The first 6 rows are patterns. Each new row is the sum of 2 different patterns, raised or lowered, with some noise. Before adding, each is slid sideways (what falls off one end comes back at the other) and multiplied by a number that may be negative. Names go in the order of the patterns.
In the rows, zero is written as 128.
Some rows, each with the names of its patterns after it:
[133  98  99 151 126 127 118 142 157 117 145 134 140 145 149 121 100 144
  96 104 131 106  97 112 119 104 140 119 100 112 103 136 124 141 129 142
 118 142] -> k_190
[145 103 132 103 136 110 134 159 127 102 159 137 156 148 154 132 100 153
 106 115 124 128  98 106 111 151 157 121 143 155 113 160 103 121 158  98
 136 106] -> k_800
[152 123 136  96 161 107 109 128 157 111 121 143 129 108 117 137 114 160
 159 133 138 106 120 114 104 140 159 105 145 112 103 129 113 104 100 133
 122 147] -> k_946
[ 98 148 138 116 131 109 129 145 136 137 133 106 153 117 155 158 153 134
 109 104 156 142 117 152 154 150 136 136 131 109 101 161  96 103 150  96
 101 113] -> k_238
[121 155  97 140 151 108 124 136 148 114 128 157 137 156 105 120 112 117
 158 126 146 128 123 113 107 128 129 107 133 142 111 137 132 139 111 160
 143 112] -> k_882
[130 103 133  98 116 134 142 160 125 139  97 121 158 151 157 160 103 149
 141 131 131 104 108 132 119 124 141 110 135 123 116 161 122 146 158 107
  96 121] -> k_73

New rows, each followed by the names of its patterns:
[186 180 142 137 185 158 144 129 193 164 130 190 142 152 164 157 164 137
 164 130 121 161 148 133 148 154 121 185 143 148 162 149 169 142 154 177
 180 140] -> k_190 k_238
[ 87 146  77  92 114 106  68  83 100 106 149 127 116 129  77 118  77  80
 134 112  89 106 102  66 107  76  89  69 113 118 119 109 118 117  94 145
 102  90] -> k_800 k_946
[ 89 155  91  97 127 105  77  98 108 137 108 132 113  89 132 134 118 112
 131 102 117 104 119 155 142 133 112  79 138 115 111 140 146 149 125 123
 135 100] -> k_238 k_882
[167 129 134 141 155 170 164 145 110 116 131 132 169 158 133 123 118 131
 159 117 141 133 136 153 170 118 139 156 136 136 157 137 136 130 150 121
 104 167] -> k_882 k_73
[144 131 121 110 111 105 112 121 112 138 151 134 117 129 140 145 123  95
 114 120 101 101 101 101 110 136  95 166 162 114 152 168 128 150 129 106
 148 129] -> k_190 k_800
[ 76  92 105 121 106 122 104  93  88 102 102 107  98 101  84  69 114  57
  67  93 109  67 142 104  72 125  79 114  63  98  99  92  77  65 131 107
  99 101] -> k_946 k_882
[151 151 132 144 123 159 130 171 115 134 152 156 102 143 126 118 123 151
 165 117 163 128 124 136 153 166 156 132 138 137 112 137 140 129 173 143
 130 176] -> k_800 k_946
[159 121 129 163 132 152 168 117 171 149 146 183 166 182 161 176 171 187
 133 155 177 137 163 176 149 178 134 162 147 170 198 160 175 153 179 139
 169 182] -> k_190 k_800
[129 101 146 130 133 146 145 106 107 102 153  86  80 147  84  95 100  86
 120 134 133 109 129 138 131 142 149 136 110 157 102 146 163 149 144 101
 106 132] -> k_190 k_238
[124 130 158 134 123 150 113 168 178 152 156 126 118 149 111 172 188 141
 159 115 101 164 140 114 137 164 150 162 167 138 131  94 192  99 105 158
 139 106] -> k_946 k_238
[168  90 146 146 112 169 166 138 160 117 114 150 123 148 136  95 128 110
 106 161 130 145 107 124 107 144 152 144 100  98 141 105 132 116 106 109
 109 125] -> k_238 k_73
[119 141 154 120 121 140 153 112 121 147 132 117 151 134 109 136 174  99
 166 169 116 148 163 161 131 153 148 146 177 128 145 118 129 148 133 139
 143 121] -> k_190 k_882
[114  62  82  67  88  79  80  84 109  88 104  92 130 104 132  75  66  90
  92 106  63 123  93 109  76 100  78  75  88 114  42  90 115  81  79  96
  65  83] -> k_800 k_238
[166 129 128 179 153 164 178 150 163 142 163 162 168 177 145 155 148 190
 153 175 151 152 173 159 209 189 166 193 156 165 202 193 159 165 205 167
 163 167] -> k_800 k_238
[172 187 164 184 153 144 165 147 134 153 111 196 137 114 194 128 154 131
 153 165 182 139 170 138 129 165 181 135 149 116 157 126 169 196 150 176
 152 142] -> k_800 k_238
[112 112 123 150 135 105 116  88  67 154  71  86 116  97 114 122 108 106
 132  98 111  98 103 135  86 135 102 103 129 158 128  90 117 133 144 129
 104 117] -> k_190 k_73
[101 148  85 103 135 121 117  77  93 112 121 135 122 147 102 129  80  87
 134  93  99 102 137  78 123 100 128  85 145 147  96  89 159  90 144 147
 109 114] -> k_800 k_882
[ 91 131 110 102 134 138 158 111 155 110 108 142 159 126 157 120 125 132
 130 140  98 109 147 124 140 118 104 120 114 136 149 131 137 143  98  85
 119 127] -> k_882 k_73
[112 169  89 110 137 113 168 132 120 120 112 118 151 124 134 156 129 134
 120 156 165 139 112 118  93 150 133 104 135 159 172 122 161 150 108 118
 185 111] -> k_190 k_238
[141 126 141 127 154 112 120 142 142 119 151 160 128 183 170 162 154 160
 190 157 150 150 176 142 113 144 144 183 149 142 198 162 176 143 176 133
 151 169] -> k_800 k_238
[151 150 147 161 160 180 203 162 171 143 142 187 192 191 199 127 177 159
 159 148 140 128 155 166 169 152 140 162 155 135 165 157 161 178 129 116
 137 162] -> k_190 k_73
[115 138 105 115 106  85 102 131  86 107 146  90  99 128 111  98  88 115
  84 103 128 169  95 120  99 107 125 126 149 130 118 161 131 125  96  85
  82  94] -> k_946 k_73
[128 127 102 110 132 106 106 124 129 107 125 126 101 128 114 132 142 128
 147 123  91 103 117  96  87 136  98 148 141  99 146  97 155  98 128 119
 155 107] -> k_800 k_946
[ 84 138  94  92  76  94  76 125 113  97  86 126 126 136 118 128 111  79
 133  88 100 110  87  89  80  76 136 146 105 115 140  94 147  95  99 120
  65 113] -> k_800 k_73
[111 124 175 163 178 173 137 158 167 153 126 108 148 149 139 138 168 153
 145 154 140 182 155 175 166 111 133 118 133 130 135 101 126 146 142 180
 139 136] -> k_190 k_73
[143 155 115 140 120 112 145 156 110 130 122 110  96 124 132 167 117 133
 149  94 113 105 128 131 143 163 156 105 173 151 106 171 150 144 151 127
 104 134] -> k_238 k_882
[107  86 105 101  90 105  98 102 119  81  53 123  73  59 121  71 110  86
  80 118  69 105  63 127  97 126  96  87  91  57  96 118  79 102  72  79
  88  88] -> k_800 k_882
[ 59  79  76  94  98  96  89  85  85  85 106  78  80 100  90  73 106  65
  69 105  91 104  77 107  43  72 118 107  84 130  65  83 110  94  84  57
  84  91] -> k_882 k_73
[144 145 174 179 145 168 156 142 143 146 167 144 170 187 144 172 194 176
 155 152 143 156 147 152 177 129 187 146 118 181 147 189 151 186 173 172
 135 186] -> k_800 k_946
[113 133 132  96 128 132 164 171 173 165 140 117 157 142 155 172 153 133
 172 157 116 164 149 125 148 156 172 135 174 158 131  93 162 144 154 147
 141 137] -> k_946 k_73
[139 119 150 117 146 121 171 168 148 148  92  89 152 136 138 159 166 169
 130 119 153 103 121 181 104 120 170 124 103 125  91 134 145 116 159  94
 148 162] -> k_946 k_238
[154 125 137 115 152 130 133 156 150 124 110 145 111 110 136 174 112 147
 156 142 125 150 157 140 146 142 146 134 109 142 110 137 150 141 141 145
 140 112] -> k_800 k_946
[ 42  49  45  82  83  94  80  90  67  57  56  69  59  47  83  80  97  37
  92  83  63 131  89 121 127  57  89 117  88 103  98  53  78  96  88 120
  48  93] -> k_190 k_238
[118 149 103 118 143 134 136 150 101 111 125 110 153 126 141 151  97 109
 133  95 153 166 130 135 161 143 144 138 107 101 110 123 143 123 147 120
 111  87] -> k_946 k_73
[135 127 153 145 110 105 159 124 157 127 145 139 117 173 114 129 110 128
 123 127 134 171 141 140 152 155 121 143  99 128 152 103 146 103 151 107
 127 132] -> k_800 k_73
[162 108 135 163 151 140 113 148 114 120 130 124 107 151 178 113 178 167
 147 150 194 168 139 160 151 126 177 175 151 130 151 145 131 127 172 134
 156 154] -> k_190 k_882
[149 169  89 187 139 121 159 169 149 133 130 112 117 115  86 173 116 175
 155  83 166 113 157 128 173 156 160 130 175 128  96 155 151 105 119 130
  90 100] -> k_800 k_882
[111 140 114 115 147 105 109 162 132 132 152 125  99 137 111  96 117  87
 133 128 151 155 119 123  78 116 152 131 155 166  87 152 139 134 114 123
 116 117] -> k_882 k_73
[ 97 100 113 114  97 100 133 113  93 103  87 128 100 117 132 109 127 128
 108 138 121 116 142  90 127 143 116 135 100  98  99  92 117 149  80 133
  84  78] -> k_946 k_238
[187 185 174 168 214 153 183 118 119 191 115 195 142 142 111 134 102 189
 119 149 185 153 155 208 161 193 180 170 179 122 188 147 111 158 140  97
 156 170] -> k_800 k_73
[183 178 143 141 166 140 195 141 152 117  96 133 135 194 174 100 119 132
 100 152 112 132 139 143 185 188 120 184 171 119 189 163 164 183 103 146
 142 120] -> k_238 k_73
[117 145 103 107 109  87 153  99 113 146  89  64 130  95 117 156 113 109
 131 127 122 123 112  94 137 105 165  92 116 113 141  91 135 117 117 143
 131 145] -> k_190 k_946
[174 175 169 134 172 128 159 159 177 153 143 157 169 213 147 169 189 172
 185 141 170 196 126 169 152 172 165 190 147 180 137 166 187 151 148 212
 161 203] -> k_800 k_946
[ 88  90 133 122  90 124 117  91 118  97  80 116  92 114  70 135  79  92
  98 111  86  94 135 104  68 120  93 137 123 131 113  65 121  79  95 104
 112  95] -> k_800 k_882
[154 157 115 187 172 165 102 157 132 121 123 167 135 125 181 136  84 135
 130 169 131 122 172 110 103 148 104 132 171 165 137 192 187 132 167 151
 132 151] -> k_190 k_946
[151 125 118 146 114 129 163 173 148 150 167 153 149 183 168 144 189 134
 114 152 122 189 156 150 153 115 147 154 129 165 141 144 129 144 188 166
 114 153] -> k_238 k_882
[ 71  84  73  87 134  74 126 128  75  86 107 104  80 111  63  89 114 114
 131  86 103  62  85 103 114 101 112  93 127  85  96  95  81  68  75  93
  77  97] -> k_190 k_73
[124  63  77 105  88  84 104  85 130 107 108 111  71  87 134 112 111 104
  99 144  90 137 133 132 121 107  84 106 129  76 106 127 107  91 102 101
  74  95] -> k_190 k_238
[149 118 143 141 156 135 141 156 182 115 159 161 168 134 106 137 144 146
 127 142 140 162 170 132 173 152 122 182 149 140 164 144 114 141 149 169
 170 129] -> k_190 k_238
[131 132 120 140 135 104 101 128 127 133 146 159  90 136 148 127 141  82
  96 111 106 136 129 118 124 112  99 131 113 135 128 106 103 102 126 102
 131  83] -> k_882 k_73
[163 166 159 166 119 128 151 123 189 106 166 171 113 120 144 123 146 168
 168 151 154 153 139 122 130 122 137 151 144 194 137  86 143 101 129 189
 123 145] -> k_946 k_73
[158 112 147 105  88 115  77 131 127 102 114  87 107  69 110  92  93 101
 127 114 115  91 143  98 160 136 111 103 114  94 102 121  84 103  92 110
  81 125] -> k_800 k_882
[156 108 137 132 131 111 121 147 152 131 117 101  92 101 147 140 159 108
 115 122  93 106 114 104 124 135 127 154 107 159 131 138 163 135 131 172
  86 129] -> k_238 k_882
[138 155 118 183 183 106 184 187 132 171 183 137 171 146 143 170 126 157
 122 119 117 138 118 150 144 172  92 112 116 140 139 130 122 108 140 104
  99  98] -> k_190 k_238
[ 95 112 128  92 101 156 114  61 137  96 163 140 154 129  61 139  76 102
 116 130 105  93  96 156 137  96 145 133  98 135 107  79 130 101 128  69
 161  80] -> k_800 k_882
[180 141 139 178 140 162 127 155 177 118 162 110 141 124 142 141 158 143
 167 164 127 143 160 163 183 161 177 165 142 163 134 126 128 150 120 151
 113 177] -> k_800 k_946
[108 133 146 118 144 149 128 119  82 104 115 134 109 107  82 112  99 119
 122 103 132 107 152 131 132 122 134 106 112 114 140 109  89 106  94  81
 131 161] -> k_800 k_73
[114 150 126 133 150 136 123 106 130 126 112 184 151  98 147 153 114 101
 135 135 109 131 130 183 119 182 170  97 168 147 153 170 137 149 152 139
 175 135] -> k_238 k_882
[126 110 125 131 109 131  92 103 144 118 127 118  87 131 115 166 140 165
 142 102 111 169 143 116 160 136 148 147 140 140  95  99 143  88  85 149
  81  91] -> k_190 k_238
[ 81 112 133 150 143 149 123 126 108 138 110 117 127 121 125 134 149 106
 129 104  97 143 111 154 117 123 113 118 103 118 128  91 113 139 136 135
 129 105] -> k_946 k_73
[144  98 137 133 132 203 171 121 178 129 157 146 139 155 146 141 139 112
 111 142  98  96  98 166 160 153 179 162 135 137 150 113 149 112 177 103
 148 134] -> k_800 k_946
[ 82 108  86 134  79 124 123  89  71 135 131 152 111 125 120  70 117  77
  94 101 107  94 106  73 153 154  91 144 153 107 160  74  97 146  80 132
  88 115] -> k_800 k_238
[127 106 142 118 128 148 120 136 104 155 134 122 110 127  96  81 147  99
 113 131  95 144 156 108 114 123 118 137 122 150  96  90 164 121 122 186
 136 109] -> k_238 k_882
[ 84  56 102  76 114 107  91  95  74  96  74  78  93  69  88  80  54 103
 142  48 115 135  50 114  69 100 102  57 123  74 131  38  82  46  84  98
  91 135] -> k_800 k_882
[139 113 176 146 178 127 169 152 164 125 171 132 111 138 179  92 124 125
 128 100 159 163 104 177 158 142 131 182 164 141 114  96 165 134 126 164
  91 169] -> k_800 k_882
[119 111 124  90  92  64  64  81 109  63  83  98  86 133 114  82 101  90
 101 115 108 108 124  71 119  91  59 101 146 109 103 117 109 150 107 112
  98  89] -> k_190 k_73
[106 114 138 161  93 101 118  68  99  91  88  59  96  90 151 158  99 132
 105 129 119  72 104 164  69 113 106 126  69 104  98 104 124 146 143 118
  67 131] -> k_800 k_946
[113 141 121  90 148  95 132 152 141 164 143 156 103 127 140 131 156 151
 132 124 154 144 132  94 126 139 113 126 153 125 129 135  99 134 120 138
 167 118] -> k_946 k_73
[ 97 119 150 106 139  91 138 132 145 125 137  97 123 112 162 128 137 109
  91  82 146 151  95 156 152 145 129 148 138 115  80 134  95  87 124 102
  76 123] -> k_800 k_238
[ 97 131 109 100 139 122 137  88 137 111  96  91 139  70 113 151 112  87
 117 126 104  97 109 123 118  84  93  82  83 138 127 112 132 123  92 108
 132 120] -> k_190 k_882
[177 165 110 112 130 117 201 107 157 165 151 151 184 156 150 157 157 175
 138 169 139  96 154 128 143 177 193 180 141 151 169 166 177 167 137 136
 174 164] -> k_946 k_73
[137 113 182 111 142 152 106 123  97 145 114 115 116 148 104 142 157 140
  99 179 150 138 140 171 107 122 167  97 118 135 148  98 115 143 156 177
 105 137] -> k_800 k_882
[ 99 117 116 145 104 140  98 131 124  95 124 143  76 125  85 117 114 131
 144  82 117 147 129 109 158 151 147 101  97 126  90  75 150  67 122 137
  71 124] -> k_800 k_238
[132 127  97 122 105 125 109 109  92  65  97  75 121  50 118  97  88  88
 129  81  79  91 120  91  61 112  50  58  77  70  95 103 123 102 105  83
 111  91] -> k_190 k_946
[104  89  84 106 105  81  98  93  56  72 104 114  94 103  80  89  97  85
  77  80 102  95  87 108  58 132 118  92 125  93 109 104  85  94 115 109
 108  96] -> k_238 k_882
[120  64 101 143  92  84 112  88  75 124 136  86 111 130 115  90 129 108
 143 100  98 124  77  92 108  86 133 127 103 135 104 144  93 119 121 124
 101 117] -> k_800 k_882
[130  62 124 150  72 122  75 130 103 124  98 125  74 141 134 137 115 166
 128 123 111 166 129  74 160 116 122 116 121  87  74  71 166 112  83 148
 111  74] -> k_800 k_238
[151 124 163 141 138 147 132 131 173 122 148 108 157 138 128 159 149 134
 166 168 127 165 168 177 114 123 176 143 149 135 114 150 141 147 166 154
 162 129] -> k_800 k_882
